The first 8 rows are patterns. Each new row is the sum of 2 different patterns, raised or lowered, with some noise. Before adding, each is slid sideways (what falls off one end comes back at the other) and multiplied by a number that may be negative. Names go in the order of the patterns.
Some rows, each with the names of its patterns after it:
-0.07; -0.01; -0.22; -1.08; +0.17; +0.71; -0.18; -0.42; -2.65; -2.85; +0.03; +0.98; +0.89; +0.94; -0.72; -0.90; -1.10; +0.13; +0.62; +0.09; +1.53; +0.01; +0.69; +1.93; +0.05; -0.69; -1.60; -1.06; +2.85; -0.66; +0.55; +1.23; +1.02; -1.07; -1.66 | tud
-1.50; +0.72; +0.23; -1.29; +0.97; +0.70; +2.85; -1.18; -1.96; -2.16; +1.18; -0.11; -0.19; +0.51; -2.85; +0.66; +0.47; -0.57; +0.02; +0.99; +0.79; +0.08; -1.11; -0.08; +1.13; +0.91; +1.12; +0.16; -2.76; +0.79; +0.18; -0.90; +0.09; +0.01; +0.34 | fuzut
-0.52; -0.54; +0.09; -0.63; -0.55; +1.41; -0.38; -0.01; +1.66; +0.21; -0.09; -0.41; +0.02; -0.54; -0.13; -0.31; +2.80; -1.37; -2.85; +1.30; -0.46; +2.82; +0.22; +0.96; -0.51; -0.77; -0.10; +0.18; +0.33; -2.85; -0.66; -0.42; +0.40; +1.18; +0.04 | piroz
+0.19; -0.51; -0.73; -2.36; +1.38; +2.49; +0.38; +0.35; -0.14; +0.78; -0.28; +0.49; +0.62; +0.02; +0.53; +0.09; -2.85; +0.01; -1.77; +0.05; +0.37; -0.92; -0.82; +0.03; +0.66; +0.54; -0.45; -0.24; -1.56; +0.63; +0.57; +0.89; +0.09; +0.29; +0.72 | Binu
-0.37; +1.06; -0.67; +0.36; -0.25; +0.04; -0.27; +0.43; +2.85; -0.13; +2.85; -1.12; -0.21; +2.22; +2.23; -2.50; +0.64; -0.63; +0.49; -0.20; +0.09; +0.44; +0.36; -1.31; -0.50; +2.85; -0.21; -1.02; -0.44; -0.19; +0.57; +0.03; -0.69; -0.72; +0.19 | Daf
-0.28; -0.38; -1.15; -0.63; -0.11; +0.07; +2.01; -0.79; -0.86; -2.85; -0.67; +0.41; -0.44; +0.00; +0.09; -1.24; -1.28; +0.17; +0.29; +0.01; -0.21; +0.18; -0.15; -0.27; -1.56; +0.05; -1.04; +1.25; -1.42; -0.90; +0.63; +1.37; -0.65; +2.67; +0.55 | tubu
-0.44; +1.27; -0.21; -0.43; -0.63; +0.04; -0.11; -1.53; +0.34; +2.38; +0.34; +0.40; +0.79; -1.06; +0.28; +0.27; -2.51; -0.82; -1.65; -0.20; +0.13; -0.29; -2.85; +1.02; +0.95; +0.01; -2.80; -0.57; -0.77; +0.21; -0.04; -0.68; +0.07; +0.38; +0.15 | kadu
+1.33; +0.32; -0.87; +2.25; +0.60; +0.06; +0.15; -0.52; +0.07; +0.71; +0.09; -1.58; +0.25; +0.90; +0.52; -1.56; +0.80; -0.22; +0.11; -0.02; -1.55; -0.77; -0.04; -0.08; +0.22; -0.66; -1.63; +0.43; +1.87; -0.68; -0.03; -0.61; -0.87; -0.05; +0.47 | pavar

New rows. What belongs after each?
-1.63; -0.51; +1.19; +2.86; +0.63; -0.73; +0.23; +2.33; +0.23; +1.07; +0.68; -1.29; -0.38; +0.43; +0.83; -0.27; +0.41; +0.53; -0.17; +0.46; +0.81; -2.41; +0.90; +0.87; +0.04; -1.33; +1.10; -2.09; -0.04; -2.05; +1.67; +3.44; -0.57; +0.12; -2.48 | piroz tubu
+1.28; +1.29; -0.89; -1.54; +0.53; +0.65; +0.90; +0.91; +0.63; +1.02; +0.69; +0.14; -1.99; +3.02; +2.56; +0.73; +0.15; +0.56; +1.17; -1.01; +1.58; +3.55; +0.89; +1.56; +1.55; -2.95; +1.03; -0.63; -1.72; -0.17; -1.74; -0.39; +0.83; +0.81; -1.56 | Binu kadu
-1.84; +0.00; -0.27; -0.81; -1.46; -2.16; -1.11; -0.40; +0.64; -1.54; -1.49; -1.52; -1.02; -1.46; -2.60; -1.02; -1.08; +0.42; +0.30; -2.78; -2.97; -0.16; -1.67; +0.91; -1.25; -0.75; -1.40; -2.10; -1.55; -1.33; -0.96; +2.90; -1.36; +0.01; -2.72 | Binu tubu
+1.38; +0.76; +1.00; +0.68; +0.14; +3.16; +1.29; -1.60; +0.26; -1.90; +0.50; +1.03; +0.12; +0.03; +0.78; +1.34; -0.45; +0.43; +0.38; -2.33; +0.90; +0.90; +1.48; +0.47; +1.15; +1.11; +0.72; -2.19; +1.01; +0.73; +0.34; +2.68; -1.66; +0.36; -0.42 | piroz Binu
-1.04; +1.38; -0.74; +0.02; -0.04; -0.22; -0.50; -0.37; +0.31; +1.40; -1.19; -1.37; -3.76; +0.05; +1.72; -0.35; -0.17; -0.40; -0.60; -1.03; +0.09; +0.32; -0.39; +0.13; +0.13; -2.01; -0.47; -2.47; -0.07; -0.57; -0.09; -1.48; -0.77; +0.69; +1.02 | Binu tubu
-0.53; +1.43; -0.23; +0.68; -1.01; -0.91; +0.86; +0.12; -1.29; -1.31; -0.10; -0.86; -0.38; +0.22; -1.12; +0.05; -0.60; -0.53; -0.82; -1.16; -0.31; +0.92; -0.37; +0.12; -1.20; -2.26; -0.49; -0.40; -0.44; -1.32; -0.91; -0.93; -0.60; -1.90; -1.36 | Binu pavar
+1.10; +2.02; -2.47; +1.85; -1.78; -1.13; +2.68; +1.46; -2.94; +2.21; -0.36; +1.23; -0.36; -0.44; +0.47; +2.36; -2.36; -1.79; +2.38; +1.63; -1.00; -0.17; -0.71; +0.24; +0.31; -1.00; -1.05; -0.35; -0.59; -0.37; -1.05; +0.39; -0.22; -0.30; -0.62 | Daf kadu
+0.68; -0.76; -1.38; -0.91; -1.23; +0.06; +0.84; -2.51; -1.05; -1.76; +0.85; +1.42; -2.86; +0.44; -0.63; -2.25; -2.05; +0.84; +1.56; +0.02; -0.42; +0.20; +0.80; -0.22; -1.94; +0.14; -0.56; +3.21; +1.41; -0.80; -0.30; +0.26; -1.58; +3.06; +1.23 | tud tubu
+0.44; +0.28; +1.82; +2.14; +1.23; +0.18; +1.47; +2.19; +1.55; +0.80; +0.95; +0.86; +2.50; +4.23; +1.06; -0.43; +1.68; +0.79; +0.90; +2.25; +2.91; +2.07; -0.32; +4.09; +2.47; +0.64; +2.59; +1.77; +3.76; +1.44; +0.39; -1.33; +2.60; +2.38; +2.04 | fuzut pavar
-1.20; -1.37; +1.48; -1.38; -1.52; +0.01; -0.31; +1.07; -0.75; -0.79; -0.29; +1.21; -2.47; -1.31; -0.51; +1.95; -0.09; +0.17; -1.17; -0.87; -0.93; -0.72; -1.52; -0.13; -1.09; -2.38; -0.11; +0.54; -0.36; +0.83; -0.22; +0.62; -1.25; -3.56; -1.36 | tubu kadu
+2.40; +1.60; -0.61; -0.79; -0.98; +2.54; +0.91; +0.19; +1.37; -0.40; +1.43; +0.59; -0.03; +2.22; +1.14; +1.80; +0.69; -0.35; +2.13; +2.70; +1.78; +1.83; +0.83; -0.96; +3.25; +0.70; -1.62; +1.77; +0.95; +1.84; +0.29; +1.75; +0.58; -1.52; +1.61 | fuzut pavar
+0.62; -2.03; -0.58; -0.01; -0.48; -1.93; -3.76; +0.93; +2.17; +1.31; +0.38; -0.09; -0.47; -1.29; +1.48; -1.43; -1.12; -0.09; +0.74; -2.03; -1.84; -2.45; +0.08; -0.08; -1.84; -1.45; -1.50; -1.51; +1.05; -1.23; -0.61; +0.22; -0.69; -0.32; -1.16 | fuzut tubu
+0.71; -1.09; -1.78; -1.40; -0.30; -1.01; -0.33; -1.06; -0.13; +0.08; +0.40; -2.75; -0.33; +0.34; +0.63; +0.25; -0.08; -1.06; -0.94; -0.96; +1.33; -0.23; -0.75; -0.92; -0.53; +0.12; +0.93; -0.11; -0.74; -2.13; -1.66; +2.23; -0.57; +0.05; +0.49 | tud tubu
-0.58; -1.08; -1.28; -1.52; +0.63; +0.09; +1.16; -0.10; +0.20; +1.49; -0.27; -1.23; -1.98; -2.94; +2.51; +1.07; +0.29; +0.97; +0.12; -0.46; -1.51; -0.18; -0.04; -0.38; -0.76; -0.10; -2.09; -0.51; -2.02; -1.95; -1.83; -1.04; -0.29; +0.41; +0.78 | tud Binu
-0.97; -1.05; -1.03; -0.01; +0.52; -0.69; -1.12; -3.11; -0.39; +0.56; +0.83; +0.29; -0.35; -2.84; +0.16; -0.97; -2.17; -2.77; +0.49; +1.57; -1.77; +0.15; -0.79; -1.53; -0.13; +0.24; +2.17; -1.86; -1.90; -2.70; -2.00; -0.98; -2.46; -0.15; -2.95 | fuzut Binu
+0.75; -0.73; +0.75; +0.33; +1.95; +2.20; +0.56; -1.54; -0.78; +2.17; +0.74; -0.25; +0.46; -0.10; +0.50; +0.23; -1.43; -0.46; -0.13; -1.32; +1.02; +0.16; +1.55; +0.65; -1.33; +0.32; +0.25; +2.00; -0.71; +3.44; +0.21; +0.20; +2.16; +2.34; -1.61 | tud Daf
-1.48; +0.43; -1.59; -0.47; -1.02; +1.52; -0.78; -2.42; +0.43; -0.81; +1.38; -0.01; +1.36; -1.31; -2.40; -0.25; -0.49; +0.02; -2.22; -1.30; -1.47; -1.48; -0.20; -0.11; -2.62; -1.59; -0.80; -1.40; -0.78; +0.25; -1.50; -0.63; +1.64; -0.83; -1.28 | piroz pavar
-1.69; +2.87; +0.24; -0.19; -0.04; +0.49; -2.21; -0.97; -1.74; +1.06; +0.63; -2.78; -2.41; +2.07; +1.27; +0.38; -3.04; -0.43; +0.01; +0.95; -0.12; +0.01; -0.90; +1.01; -0.06; +0.13; +1.27; +0.30; -0.58; -2.97; +0.37; -2.80; -0.23; +0.43; +0.34 | Daf kadu
+0.24; -0.04; +1.05; +0.76; -1.29; -0.36; +1.18; +1.33; +1.54; -0.24; -2.15; -0.19; +0.81; +0.02; +0.99; +0.31; +0.56; -0.60; +0.82; +0.15; -1.42; -0.79; +1.74; +4.66; -0.44; -0.91; -1.51; +1.98; -0.02; +0.52; +1.00; -2.01; +1.07; +0.61; -1.95 | fuzut Binu
+0.19; +0.70; +1.92; -1.02; -0.75; -0.79; -1.51; +0.19; +0.88; -1.08; -2.59; -0.40; -0.24; -0.58; -2.13; +0.20; +0.08; -0.69; -0.10; -3.62; -0.44; +0.10; -1.54; -1.92; -0.92; -4.90; -0.97; +1.06; -1.22; -0.17; -0.98; -1.60; -1.56; -2.38; +0.97 | tubu pavar
+0.39; +0.44; +0.82; -2.74; +0.58; +2.45; -0.51; +0.72; -1.93; +0.14; -0.46; +0.66; -0.26; +0.58; -0.43; +0.90; +1.61; -0.01; +1.28; +1.09; -0.90; +1.98; +1.13; +0.74; +0.03; +0.22; +0.57; -0.73; +0.83; +1.94; -1.36; -0.33; -1.62; +0.18; +0.71 | piroz tubu
-0.12; -1.21; -1.33; -0.33; -0.17; -0.73; +0.11; -1.72; -0.69; -0.41; -1.46; -2.61; -1.00; -1.22; -0.34; +0.24; +0.44; -2.04; -3.62; -1.39; -0.59; -2.92; -1.91; -0.88; -1.69; -1.07; -1.02; -2.09; -1.29; +2.30; -1.31; -0.31; -1.51; +0.01; -1.07 | Binu pavar
-1.55; -0.99; +0.78; -0.69; +0.19; +1.03; +0.30; -1.12; -0.59; -0.47; -1.99; -0.70; -1.30; -0.92; +0.79; -0.91; -0.87; -0.83; -2.06; +0.76; +0.31; +0.15; +0.34; +0.74; -1.68; -1.88; -0.16; +1.86; -0.11; +1.29; -0.60; +0.31; +1.69; -0.39; -1.03 | tud kadu
-0.97; -0.03; +0.86; +1.24; +1.17; -0.03; -0.49; +1.26; +0.77; -0.28; -1.01; -0.58; +0.75; +2.13; +0.97; -3.80; +0.76; +0.68; -0.37; -1.84; +1.79; +1.13; +0.25; +0.35; -1.07; +0.33; +0.16; -0.30; +0.46; -0.16; +0.75; +2.82; +1.92; -1.24; -0.52 | tud pavar
+0.16; +0.89; -0.19; +0.36; -1.88; +1.41; +2.19; +4.57; -0.01; +0.95; +0.50; -0.72; +3.08; +0.18; +0.16; +1.04; +1.08; +0.12; -1.08; +0.54; +1.52; -0.59; -0.71; -0.21; -0.17; +0.26; +3.44; -0.19; +0.68; -0.49; +1.43; +2.29; -0.38; +2.27; -1.98 | fuzut piroz
-1.09; +0.69; +0.83; -0.29; -1.01; -0.98; +0.12; +0.31; -0.85; +0.03; -2.64; +1.49; +3.40; -0.08; -0.65; -1.87; -0.64; +1.50; -0.55; +0.56; +0.37; +0.72; -0.97; -4.57; -0.48; -2.44; -0.80; -0.91; -1.20; -0.72; -0.61; -0.11; -1.96; -3.18; -0.52 | tud Binu
-1.09; +0.06; +0.42; +0.14; +1.02; +0.37; +0.15; +0.89; -0.13; -0.26; +1.13; -1.02; -1.88; +2.47; -0.41; +0.54; +1.22; +0.11; -0.24; -1.63; +0.63; +0.65; -2.34; +0.29; -0.64; -0.55; -1.06; +0.70; +0.46; +1.35; +1.10; -0.20; -0.99; -0.91; +3.53 | fuzut pavar
